There are 3 ways to turn a row about zero (a turn may also mirror it). The second row of each pair is the first, turned, with some noise. The first 27 pairs use one turn. New pairs use 2 turns, one after the other, and a turn may come again.
Some pairs, each with its turns in order after it:
[ 10 -30  10   2   4 -60  28  -2]
[-20  -5  55  11  27  26  13  -2]
k493

[  4  62  -1   7 -16  -2 -20 -37]
[-16 -56  -6  20 -15 -32  33  14]
k604

[ 62   8  22  -1  13   6 -22  -1]
[ -8 -17 -10 -14  32  15  31  40]
k143

[ 29  39   7 -14   4  18  -4  -5]
[  1 -25 -31  17  17 -25  -3   4]
k604

[  0  -3  -7 -41  24  -2  -6  36]
[ 26   8   6 -33 -17  31   4   4]
k143

[-34  13  14  32  29 -55   2 -12]
[-29   3   1   7 -63 -37  -9  25]
k143

[ 0 44  0 17 29  9  3 10]
[  7  -9 -23 -10   0  10 -16  45]
k493

[ 12 -36   0 -26 -50  -5 -32 -11]
[ 25 -52 -29 -21  18   1   0 -37]
k143

[-1  2 16  5 -5 -1  2  1]
[ -7   0 -18  -4 -11  -1  -8   1]
k604

[24  3  3 13 -1 -8  9 27]
[-22 -14  -3  14 -16  25  -1   9]
k493

[ 10 -40  -7  -4 -25   0  28  -7]
[ -7  34  15  19  -9  13  12 -29]
k493

[  0 -29  -2 -29  -2 -27  -1  17]
[ 12  41 -10 -18  13   3  17  10]
k604

[-11  -1 -26   2  13  20 -20 -19]
[ 20   4 -24   2   7 -22  11  -4]
k493

[-20 -36   6   1 -10   0  16 -62]
[ 36  37  37   8  12 -28   9 -18]
k493

[ 26   5   6 -10  -1  13 -28 -39]
[-43  -1  -6  25  15 -17  19   9]
k604

[-27   2  43   1 -12  54  11   1]
[ -6   8 -12  22 -30 -25 -59  13]
k604

[-21  29 -12   1  -5  -1   5  18]
[-10  -3 -23  -5   5   1 -31   0]
k493

[ 62  27 -12  40 -20  12 -14 -62]
[-62 -52 -15  50  12  19  24   3]
k604

[-28  15   1   1 -17 -16  -6  10]
[  2   6  -3  10 -29  -6  12 -24]
k143

[ -2 -16  34   2  32  -1 -16 -17]
[  1 -16  22 -24  -3 -26  32  20]
k493

[  0 -13   3 -15  10  -7 -21  -1]
[  2 -19   2 -10   4  -6  19 -14]
k493

[ -4   4  15 -12  -4  -5  -6  -5]
[12 -4  1 -2 -2 -4  6  5]
k143

[  7 -62  26  28  -3 -16  -1   2]
[-28 -20  -2 -48  12 -44 -19  -6]
k143

[ 26   2   1  29  -5  36 -36   2]
[-25 -25  31   3  32   3  34  -8]
k143

[-15  11   2 -18   2   3   0 -43]
[ -8   6  -1  27 -19 -28  22  -8]
k604

[  3 -43 -51  -6 -32 -62   5 -22]
[ 5 31 30 -2 -3 53 69 16]
k604

[ 47   9  -3  19 -19 -10 -26  30]
[-42 -17 -25 -13  11  30  34   3]
k143

New pairs, each followed by its turns in order:
[  3 -31   7  15   4  11 -22 -43]
[-11 -21  -2 -46 -18 -26 -18  11]
k143 k143

[-24   0 -17   2  -1  -5  -5  -5]
[ -9  10 -23   0 -15   5  -2   3]
k604 k604

[ 10  -3 -24 -20  -4  30  17  62]
[-23 -13 -22 -15  73  -5 -11 -13]
k604 k604

[ 40 -15   9 -23 -13 -30 -51  16]
[ 25  45  23 -17 -32  35 -18  10]
k604 k143

[ 10 -36   6  13 -10  32   4  -2]
[-10  23 -28  33 -13  -8   0 -12]
k493 k143

[-60  10   8   9  37   3  -9  -1]
[  8   2 -10 -37 -43  27   2  16]
k493 k143

[ -9  14 -17  -2   6  -4 -30  13]
[ 3 11 23 -2 20 15 14 -9]
k493 k604

[  8 -32  18 -15   6  -4  11   1]
[  9  18  24 -24  -3   4 -20   0]
k493 k493

[-43 -23   7  35  -3   9 -12  -4]
[  5 -19 -39   6 -23 -41  -4  10]
k143 k143

[ 13 -29  28 -10 -23 -11   8  20]
[ 29 -14  -9   0 -13  30 -24  18]
k143 k143

[ 12   6  -9   0   1 -13 -29   5]
[ -9 -15   5  -9   8  -7 -26 -10]
k493 k143

[ -1 -46  19   9  23   9  -8  -2]
[ 30  -8 -15 -36 -26  -3   5  18]
k143 k143

[-51   0   9 -12   2   3   5  31]
[ 13   9  20 -24   1 -45  32   0]
k493 k604

[  3 -27  12 -15  10 -20  -1   1]
[ 17 -15 -10 -21   0  27  -2  -8]
k143 k143

[-28 -20   5 -24 -26   9  -8  31]
[ 22 -18 -18  21  21   0 -14  29]
k143 k143

[ 13  11  13  -1   1 -32  -1  19]
[ 16   3  26 -23  13 -24   1 -13]
k493 k143

[  0  -1  -8   4   8  19 -34  -6]
[-18  -3 -23   2  -5  16 -29  -9]
k493 k143

[-62  18  15 -14   5 -23 -10   8]
[ 17 -14 -71  -7  -5   7   5  -5]
k604 k143

[-13  15 -27  15  17  13   3 -24]
[-16 -17   5  13 -23 -25  -5  17]
k143 k493

[-26  -4  43   3  19   2  23   8]
[ 28 -25  -2  20   1   1 -17 -28]
k604 k493

[-58  20  35 -54  -7 -13  -4  15]
[-14  -4 -81 -11 -22  39   8   0]
k604 k143

[ 5  2  5 -7 21  2  2 23]
[ 26  10   9   6   1  -7 -12  -1]
k493 k604

[ 51  -1   4  15 -14  13  -2  17]
[  1  32 -18 -27  31  -6  10  12]
k143 k493

[  8  31   7 -10   8 -14 -10  21]
[-17  10 -10  -1   2 -14  23 -28]
k493 k493

[-34  21   0   1   7  33 -22 -17]
[-28  13  -5 -39 -27   6  27   7]
k604 k604

[ 31 -61   8  -3  -2  -3 -42 -10]
[ 27  47  40  16 -44   2  19   7]
k604 k143

[ 10  35 -10  43  32  -2 -12  -6]
[-30  54  12  10 -10  -1   5 -18]
k604 k604

[ -4  -2 -13 -61   0   7  18   7]
[-42   9 -16   1  -2  23  10  36]
k604 k143

[-33  47  41  16  -2   1   5  32]
[-5 35  8 -5 21 16 39 56]
k604 k604

[28 14 -3 39 13 62 25  1]
[-25 -60  51   1   8 -31   0 -11]
k604 k143

[ 33   8  -2 -36  40   1  11   1]
[  4  25  19 -26  16  39  33  -5]
k143 k143

[-11 -11  62 -11  23  18  62   2]
[ 33 -40 -38 -37  26 -19  42  -4]
k143 k604

[-33   9   8  62 -22  28  -4 -17]
[-38  29  23 -21 -34  -9 -18  49]
k604 k604

[-12   1  14  -7  14  -5  -7 -14]
[  4   3   6   1 -15  -6  28   2]
k604 k604

[  8   9   5  14 -10  -8 -23   3]
[-17  11   2 -18  14  -6   1 -17]
k604 k493

